All groups share one centre, and each spreads out both ways along 14 directions, with some noise.
In the rows, 128 means zero.
Known rows, each followed by its group:
[128 116 153 120 117 112  94 127  97 150 122 158 105 127 135 104 129 149
 142 135 131 136 108 114 158 120 126] | X
[ 85 132 193  50 151 157 128 160 135 136  87  84 117 145  87 154  86 116
  71 134 135 126 146 133 120 129 129] | W
[129 113 140  89  95  89 126 144 149 164 125 146  99 104 143 151 115  91
 105  94 180  89 142 134 174 128 141] | X
[137 104 194 134 120 136 110 104 133 112 102 119 138 165 133 139 117 120
 144 116 122 116 115 150 122 129 122] | W
[102 161 126  87 131 128 144 176  54 134 124 155 135 137  88 131 119 132
  59 183 106 148 140 132 205 122  84] | P
[156 131 149 151 117 145 106 149 165 154 140 106 131 136 132 121  87 131
 145 109 102 111 116 136  91 119 143] | H
[122 131 121 144 113 134 144 129 144  70 139 120 108 150 150 123 137 148
 138 147 122 120 123 148 138 138 134] | M
[118 137 143 147 125 142 140 127 152 116 111 114 135 170 121 142 128 153
 130 159 103 114 135 136 148 139 117] | P
[157 123 155  86 109 144 118  86 148 129 136 162 133 105 118 132 133 104
 107  75  97 150  73 128 117 106 157] | M
[ 91 160 121 148 199  82  87 169 101  74 128 121 154 139 152 108 121 144
 153 138 166 175  81 105 164 104 142] | W
[145  75 141 116  86 148 131 130 134 135 115 101 132 132 149 126 125  98
 122  87  98 104 148  97 174 125 123] | X
[134 108 108 111 144 156 119 104  64 139 113 118 132 135 134  96 159 139
 154 118 109 163 130  70 119 116 122] | X
[119 135 160 115  92 116 128  93  88  98  96 150 142 138 125  97 129 133
 135 162 128 132 104 118 144 144 134] | W
[ 75 180 131 154 117  74 103 157 125  98 128 137 142 100 111 142  59 125
 165 152 154 103 196 108 134 136 127] | X
[121 116 124 155 170 112 105 121 141 155 122 162 113  87 142 147 144 133
 131 147 160 138 128 110 138 112 127] | X
[104 121 168 144 166  93 136  82 146 142  79  83 200  82 119 134 115  85
 116  83 196 133  96 108  84 159 139] | W
[ 99 146 180 111 127 124 142 138 143 107 106 106 142 152 117  95 111 137
  89 149 103 120  83 152 158 131 134] | W
[149  82 106 123 132 200 143  79 147 120 114 100 113 138 139 119 178 170
 120 165  94 144  93 109 118 125 139] | X
[ 98 137 163 116 142 142 143 107 146 167 136 104 118 136 101 106 125 149
 136  88  97 124 132 135  84 122 119] | H
[133 152 161 130 124 112 169 122  99 158 147 133 129 141 176  89 123 136
 118 102 127 132  95 155 146 116 119] | H
[145  49 154 159 112 138 110  78 156 152 112 144  86 121 129 109 177 131
 165 108 107 110 133 144  80 141 122] | W
[109 140 164 117 120 124 160  62 136 157 111 121 132 146 131 143 155 139
 146  74 147 125 117 122 169 129 119] | P
[ 89 140 102 113 139 180 150 106 179 116 144 127  93 104 107 164 145 161
 111 157 118 164 116 113 115 160 156] | H
[168  69 113 149 132 145 131 117 179 149 148 129 110 115 146 122 175 102
 111  78  97 117 112 152 104 116 133] | W
[159 122 134  81  82 132 138 142  67 109  98  90 171 173 147 102  94  85
 125 105 107 127 110  81 166 123 140] | H
[128 130 144 133 153 136 167 146 139 115 102 137 155 149 104 143 133  55
 101 118  83 155 126 109 127 142 126] | M
[124 146 154 128 114 120 122 121 191  80 130  90 133 145 156 156  85 149
 133 133 193  89  99 184 117 149 158] | H
[108 103 143 131 132 142 164  84 150 164  84  80 117 110 142 113 138 120
 153 123 123 107 156  63 124 147 141] | M
[136 122 147 136 139 130 127 115 130 106  98 109 133 155 166 115 123 133
 140 143 120 118 107 126 155 102 133] | W
[143 120 162 108 121 145 105 116 141 138 115 135 103 111 148 132  98 118
 140 125 122 121 135 116 109 108 150] | P
[124 124 114 162 152 148 160 100 153 151 139 126 127 125 119 103 168 151
 124 147  85 130 120 138 112 126 117] | H
[ 95 150 131 154 144 130 155 105 196  91 119  70 144 156 132  97 124 175
 141 145 101 104 104 137 150 123 149] | M
[144 127 106 146 186 137 146 143  76 115 101  91 141 141 187 149 116 116
 135 186 158 137 179 103 128 114 101] | H
[130 123 149 124 147 119 105 144 132 130 122 154  99 122 133 117 113 118
 130 149 124 109 159 155 107  99 115] | P
[134 118 117 153 153 126 107 163 136 109 133 159 121 123 129 149 119 114
 113 158 122 142 133 134 135 122 124] | M
[140 121 121 121 150 127 115 180 134  94  97 113  90 131 182 114  77 109
 141 207 109  96 180 105 145  88 142] | P
[139 146 110 140 134 122 145 140 182 103 135 141 136 134 123 109 139 114
 108 122  73 121  87 149 152 112 152] | M
[122 154 128 155 109 113 166  80 102 109 125 113 169 130 133 116 145 135
 137 122 161 136 102 139 124 161 121] | X
[ 94 123  94  99 147 160 111 164  84  91 136 115 132 129  76 147 143 138
 114 148 125 177 140 105 110 153 111] | M
[121 123 187 141 156  86 135 161  36 214 152 135 134 149 153  73 133  78
 159   6 112 168 114 109 129 114  94] | H
[132 111 142 106 103 145  87  92 165 141 148 155 115  93  85 118 139 150
 136  79  80 141 100 116 103 110 156] | H
[125 120 111 128 128 164 196  92 167 103  84  78 107 144 203 102 134 136
 133 179  91  91 142  81 181 107 159] | M
[109 120 183 166 157  64 106 162  94 151  86 189 120 152 141 138 127  73
 142 143 139 122 161 126 189 121  96] | H
[126 130  80 148 121 106 119 134 173 121 155 107 153  60 153 124  87 110
 132 113 100  80 192  89 163  76 133] | X
[167 116 185 158 162 167 127  86 144 117  93 120 142 112 215 184  95  89
 141 142 129 143 126  93 117  96 141] | X
[134 118 151 135 136 131  99 156 136 126 137 112 130 144 155 140  93 118
 135 111 125 123 126 124 136 116 127] | H
[ 92 115 115 123  78 130 107 127 154 104 113 103 178 155  81 128 143 164
 109 123  86 125  92  87 252 152 133] | P
[ 86 132 108 114 162 100 106 152 141 192 134 113 124  40 118 102 104 144
 101 127 158 145 116  62 144 122 155] | P
[133 111 168  96 128 152 125 122  82 110 129 148 144 119 122 119 126 104
  92 112  80 165 110 125 122 105 114] | X
[ 77  91 143  95 146 159  63 104 139 128 110  70 185 102  41 119 142 186
 108  94 109 178  54  67 125 145 131] | W
[142 111 111 110 140 137 200  77  91 146 115  66 169  97 175  75 176 132
  79  99 167 142  55 118 119 139 139] | W
[154 127 107 138 116 133 119  93 121  98 105 109 137 140 157 126 133 149
 163 162 167 111 132 136  99 132 134] | P
[152 147 135  92  88 163 113  99 134 111 115 146 123 135 118 175 101 137
 146 145 132 131 142 115 124 128 144] | W
[151 138 105 103 115  93  87 146  71  95 157 205 144 102 129 175 136  95
  98 111 181 153 125 146 164 109 114] | P
[166 206  89  87  91 171 163 106 119 166 165 139 119 147 106 152 102 157
 130 145 116 116 157 151  96 106 131] | W
[150 126 142 107 120 134  89  95 164 144  91 158 106  98 121 155  94 127
 149 167 141  90 169 112 104  96 151] | H
[145  82 100  90 143 184 141  98 159 136 124 110 111 103 121 134 174 145
  81 135 111 131 115 127 109 103 135] | X
[110 103 177 122 137 143 103 111  73 171 113 156 112 146 115 108 147 133
 163 101  70 167 141  79 148 109  91] | H
[156  96 107 139 158 137 105 134 163 166 168 157 125  56 134 144 137 105
 102  86 107 171  90  98 116 110 153] | P
[124 107 119 102 140 124 125  96 154 155 111 140 108  78 139 116 140 107
 135 116 114 121 141  73 136  91 155] | M
[134 159 130  44 137 150 112  40 179 140  94 104 134 175  91  89 156 155
 182  55  87 123  97  83 123  48 176] | M
[140 125 119 141 122 125 138 122 129 128 130 115 126 135 158 116 139 133
 143 125 131 122 123 126 145 129 132] | M
[108 146  87 102 160 130 164 150  89 109 131 147 117 127 105 105 156 115
  99 155 108 157 148 124 123 121 114] | P
[108 100 193 143 131 153 136 165 160  98 119  80 125 182 126 153 119 124
 100 112 107 125  98 158 159 173 123] | W
[142  71 248  95 115 167  81  85  73 128  91 179 101  81 165 155  98 101
 102 145 105 149 133 105 135  93 106] | M
[114 120 124 174 153 116 144 159 120 141  97  87 125 194 151 135 129 127
 169 154 147 109 173 115 166 152 105] | X
[120 145  72 142 129 113 127 143 122 168 164  75 146 104 135 146 112 168
 145 102 219 128 123 109  99 172 138] | M
[133 120 163  90 113 144 116 129 146  73 110 117 119 149 152 103 126 144
  94 144 108 127  67 148 177 107 153] | W
[ 96 118 128 148 111 112 148 142 169 112 164 121 108  88 151 112 126 132
 100 110 118 125 111 134 156 142 143] | M
[144 120 150 136 108 106  74 138  79 131 117 147 169 132 129 166 100 124
 127 136 174 128 119 128 163 136  99] | P
[162 119 174 171 164 107 130 180 186 155 127 132 118 108 184 138  78  40
 121  99 114 111 136 140 104 112 150] | P
[120 126 139 152 160  98  86 171 155 134 138 143  89 124 181 105 102 151
 142 156 114 116 115 127 191  76 137] | W
[ 90 121 134 164 158  74 106 169 122 130 127 123 147 138 124  97 129 129
 136 109 125 120 139 122 181 115 107] | P
[131 158 168  63  97 127 110 111  58 125 117 164 116 133 113 116 111 142
 121 144 151 137 124 146 118 125 116] | M
[119 149 121 150 146 123 148 122 109  80 106 157 130 150 126 162 142 106
 139 171 137 147 153 126 138 145 116] | H
[127 124 130 109 117 115  97 139 111 140 131 135 125 123 130 111 106 120
 141 105 118 118 143 113 143 102 130] | X
[120  98 129 150 162 118 102 146 101 116 107 111 132 140 135 130 128  91
 160 115 134 139 163  97  97 138 116] | P
[122 134 111 142 151 160 148 161 128  98 161 124 107 120 179 175 130 144
 106 154 144 169 104 130 162 145 133] | H
[147 144 132 107 104 128 174 123  45 170 120 162 101 134 160 109 132 120
 140 156 131 121 185 128 123 122  96] | W
[155 175 165  84 130 132 110 148  66 134 113 166 113 113 173 206  52 106
 115 196 211 138 169 130 127 122 123] | P
[112 122 142 118 144 132 147 119 123 154 109 143 129 100 101 138 147 112
  87 136 142 154 113 114 144 142 126] | X
[132 103 158 120 134 128 133 187 170 146 119 158 114 113 126 161 114  52
  72 113 100 138 104 121 171 142 151] | X
[ 88 150  71 131 180 142 119 168 133 111 118  77 159 135  64 137 118 161
 113 181 132 148 145 106 120 146 120] | M
[121 142 157 119 126 120 120 118 124 110 140 143 146  90 111 140  97 102
 106 104 117 120 149 135 124 109 114] | X
[115 145 196 165 119 107 127  78 116 153 130 168  92 160 175 134 140 163
 188 125 170 130 113 162 139 147 115] | H

New rows, each followed by its group:
[144 109 158 125  81 129 146 107  84  92 132 129 137 134 193 116 124 129
 104 132 118  97 124 159 189 104  97] | X
[162 122  82 145  87 148 114 184 118 151 187  92 114 177 143 174 124 160
 161  85 167 135 117 142 123 187 129] | M
[127 152 151  83 148 116 165 125 120  84 104  97 155 130 160 129 112 100
  77 129 182 138  77 142 133 132 151] | W
[160 176 115 101 119 146 125 100  91 128 131 142 149 148 132 142 112 140
 153 145 124 136 144 112 126  91 124] | W
[153 108 159 103  83 146  85 113  93 151 107 148 123 138 133 116 114 145
 149 143 108 139 106  95 149 131 131] | H
[112 125 120 142 145 117 105  96  52 117 134 135 158  92 145  99 131 142
 156 128 118 147 162  84 141  92  90] | X
[122 136 140 112 157 118 106 105  89 162 127 143 141 117  76 128 135 119
 145  96 141 150 159 131  54 118 102] | W
[109 184  99 131 126 100 122 129 120 120 144 142 115 121 125  82 120 194
 145 192 144 110 124 148 134 108 129] | X
[144 117  95 147 109 125 117 140 113  72 147 139 130 113 168 129 119 118
 137 148 113 135 135 107 149 127 133] | X
[133 126 121 141 130 141 114 156 123 117 141 146 108 148 136 144 131 130
 143 133 119 145 143 127 146 130 123] | W
[135 121 128 111 109 132 112 153 153 119 143 125 115 133 114 122 118 126
 114 108  94 110 134 137 139 115 142] | X
[118 144  97 129 169 135 163 105 135 143 145 113 113  92 139 130 134 129
 120 125 147 134 146 132  72 113 135] | H
[102 153 176  78 115 168 109 179 153 133 159  93 100 128 135 166  50 135
 106  95 131 140 112 119 125 142 156] | H
[ 86 144 124 144 117 130 128 103 133  92 119 127 137 102 104 152 126 164
 133 192 151 127 158 124 116 159 116] | X
[117 124 148 105 150 145 131 163  71 115 143 121 121 135 151 129 116  97
 117  83  90 163 137  96 165 100 107] | H
[117 188 125 142 148 121 142  86 129 105 122 109 154 122 150 138  90 148
 169 158 171 113 164 124  83 121 134] | X
[125 136 135 142 136 142 169 121 128 141 120 100 126 149 141  88 127 140
 130 143 100 132 105 124 116 138 130] | P
[119 100 150 120 141 108 116  89 132  57  88 112 132 115 184  80 147 137
 120 152 159 138  44 120 158 122 168] | W
[100 143 142 129 135 117 172 147 122 162 114 113 125 116 121 116 116 112
 102 147 149 120 139 130 120 158 122] | W
[135 106 140 112 123 147 118 116 106 117 119 122 120 127 153 146 135 127
 130 116 148 145 116 121 127 131 130] | W
[136 132 152 126 160 141  92 116 148 147 133 120 135 145  95 139 119 137
 150  90 115 130 134 151  82  95 119] | W
[141 127 143  94 115 180 142  56  80 110  89 122 124 154 149 118 146 159
 162 167  99 140 150  91 128 102 113] | H
[116 113 127 145 152 114  94 166 140 122 152 166 129  92 117 147 115  93
 116 112 112 138 143 124 134 103 127] | X
[140 119 108 116 125 112  93 177  85 132 143 150 115 125 144  86 112 103
 140 112  94 142 132  81 164 102 137] | X
[158  85 162 134 118 150  46 164 113  97 114 140 126 136 130 147  84 106
 145 146  99 132 140 121 106 120 130] | P
[137 128 128 135 132 139 167 112 137 156  90 118 141 128 122 136 125 103
 120 161 133 121 140 108 109 158 136] | M
[122 109 177  53 125 148 120 100 103 156  86  97 121  97 144 118 105 135
  96 131 145 125 117  97 139  96 133] | W
[122 141 140 119 104 100 152 121 106 154 114 128 146 125 140 107 117 116
 122 126 133 119 121 102 171 135 129] | X
[127 111 119 130 138 118 106 176 127 151 128 178  98 128 121 132 150  98
 111 125 131 172  84 114 154 146 153] | X
[124  83 159 153 104 123  88 157  87 102 124 150 139 125 132 138 116  75
 146 100  92 160 130  79 157 159 121] | X
[118 145 167  71  84 129 115  79 153 157 128 129 116 124  89 112 125 147
 138  64 127 121 100 124 108 125 155] | M
[156  92 141 120  97 149 116 158 138 124 111 150 110 122 160 137 125  77
 126 132 101 153  93  69 164 155 175] | X
[108 158 170 106 102  71 103 143 189 189 136 171 117  80 102 110  82 122
 103 105 124  84 105 139 178 103 155] | X
[117 139 140 141 147 184 129 128 201 159 143 107  96 106 138 133  99 161
 128 142  84 151  98  98 106 135 171] | P
[147  96  55 117 139 127 122 150 145 145 142 102 112 124 141 117 156 136
 126 119 127 107 163 107 145  94 134] | X
[160 139 117  69  85 114 145 108  96 196 128 155 104  46 197 100  95 133
  87 155 182  99 128 107 162  98 157] | M
[106 108 119  85  76 135 127 107 138 116 122 113 115  85 115 146 117 134
  99 143 139  78 181 117 166 134 125] | X
[161 102  96 145 129 148  75 144 143 115 164 149 118 117 158 162 132 131
 142  91 109 152 113 108 168  97 141] | W
[117 121 138 147 153 137 116 151 105 119 122 128 117 175 128 119 131 143
 154 142 101 138 140 124 146 122 107] | W
[106 136 151  93 129 151 106 110  82 140 105 153 110 133  94 153 126 116
 161 120 125 168 168  84  99 143 117] | H
[ 82 121  92 132 152 114  77 150 182 118 135 127 104 103 112 126 126 155
 161 131 123 132 149  72 167 107 153] | P
[116 166 171 114 166 116 156 179 148 214  93 168 123 127 114  82 115  95
  77 160  69 168  37  82 184 125 168] | X
[143 149 113 149 138  90  60 157 115  89 163 203 134 115 118 152 115 111
 157 103 135 163 120 128 139 101 133] | W
[118 123 156  76 111 146  85 124 105  84 145 142 116 135  96 157 127 150
 111 104 154 164  85 149 111 141 140] | W
[123 141 115 110 126 168 161 149 121 140 106 108 118 130 141 133 107 127
 100 186 103 132 141  91 149 138 130] | H
[122 133 120  88  86 177 187  91 112  82 124 102 149 138  70 125 169 143
  70 148 114 152  82 157  84 184 132] | X
[140 113 136 124 141 149 120 114 114 128 112 110 116 132 152 130 124 129
 153 137 123 138 142  93 115 119 134] | P
[111 157 131 170 141 139 224 126 192 127 116  98 151 185  76 140 157 107
  93 144  88 114 125 183 110 173 117] | P
[ 94 114 178 124 138 132 119 142 132 158 123 101 104 138 135 114 109 191
 107 160 143 117 112 152 148 143 111] | H
[124 106 147 156 139 141 131 136 138  99 113 106 149 120 154 157 105  86
 128 133  94 127 164  96 155 128 120] | X
[134 147 150 104  96 109 148 108 100 109 104 131 155 137 137 134 116 110
 118 126 162 122 114 132 144 140 131] | P
[127 137 167 121 128 144 101 157 144 114 132 131 115 123 132 137  87 113
 135 125 111 147 116 125 102 141 153] | P
[132 146 162  98 130 119 120  90 138 192 111 164 110  97 135  96 129 168
 116 156 137 129  69 127 153  92 147] | X
[ 88 144 135  58 124 124 147 174 117 130 110 135 104  89  86  89  93  92
  67 167  86 123 146 106 140 118 145] | P
[105 150 147 155 135 108 125 140 141 131 150 115 164 107 108 129 111 145
 108 122 146 138  92 152 116 149 123] | M
[120 143 132 106 133 125 130 140 127 116  97 115 118 141 167 154  91 117
 133 166 141 106 165  86 188 113 133] | P
[119 137 130 114 139 125 129 136  75 111 135 137 128 130 134 127 125 118
 115 138 135 144 143 132 123 118 102] | X
[158 179  89 106 179 147 158 109 149 154 116  99 125 120 195  98  96 147
 139 177 119 115 128 101 131  47 163] | X
[121 111 145 138 142 118 114 144 139 131 116 134 115 138 124 111 126 123
 134 134 114 106 149 137 131 106 117] | P
[116 126 173 133 132 131  97 131 102 139 113 135 136 153 109 131 117 129
 157 113 125 150 122 105 104 146 119] | X
[106 132 155 108 143 122 139 100 106 148 103 136 112 128 127 116 140 123
 140 127 129 129 146 103 134 111 115] | H
[148 102 174 137  90 166 128  15 161 123 100  93 167  85 164 153 115 147
 154 105 129  99 124  92 122 122 136] | X
[142 118 157 129 130 130 150 140 114 157 110 124 154 160 125 105 139  85
 119  85  89 160  76 102 147 143 137] | X
[130 110 138 108  94 125 130 145 190 143 131 132 114 104 108 141 111 115
  90 107 123  96 114 153 150 131 155] | X
[104 125 142 114 144 143 130 100 177 146 132 139  91  94 128 122 141 158
 112 135 107 123 133 132 138  97 136] | H
[175 137 142 112  60 134 178 112 105 117 129 176 105 124 184 130 119  88
 105 159 122 106 128 147 168 128 132] | W
[131  88 106  65  65 191  99 170 122 100 184 168  44 121 114 208 147 143
  99 127 143 163 133 148 123 174 138] | W
[ 84 163 120 122 141 138 120 108 128 156 101 128 121 124  72  78 123 199
 142 209 106 144 113  90 129 135 137] | X
[102 133 172 106 146 127 113 131 106 159 134 179  85 116 125 148 118 115
 141  97 116 164 147 102 143 110 117] | H
[121 137 156 126 133 142 137 133 118 113 114 104 120 150 153 123 108 110
 149 124 117 140 125 106 127 134 142] | P
[126  41 111 123 118 180 116 158 131 159 142 112  74 115 150 144 169 133
 104 120  90 145 130  91 173 142 116] | W
[102 134 166 142 144 166 130 127 130  94  99 108 144 136 115 151  93 104
 132 158  95 150 145  91 109 150 119] | X
[103 100 137 111 102 111 139 160 124 147 109 129 124 131  97 126 140 104
  87 114 124 114 138 121 175 160 112] | X
[135  96 146 153 139 155  97 153 163 102 118 119 104 169 131 163 121 124
 153 138 111 137 134 136 110 147 129] | X
[151 120 123 148 125 127  65 126 141 102 151 147 145 120 178 128 111 164
 155 124 116 146  69  97 206  84 144] | W
[129 172 146 117  92 125 125 152 106 102 154 172 118 157 117 133 108 146
 130 149 118 137 109 164 152 138 121] | W
[111 120 148 125 147 147 116 126 102 119 117 138 124 124 106 120 133 134
 118 146  94 151 127 119 122 125 113] | X
[105 118 116  84 115 140 153 138 119 137 103 121 111 128  74 132 156 125
  94 149 137 137 130 112 128 170 127] | X
[184 143 137  66  97 169 135  47  64 156  82  98 125 152 195 129 118 162
 171 155 182 123 134  86 121 102 134] | M
[115 142 106 113 150 105  96 126 116 150 149 117 153 111  94 109 135 161
 139  96 138 144 106 118 116 115 134] | M
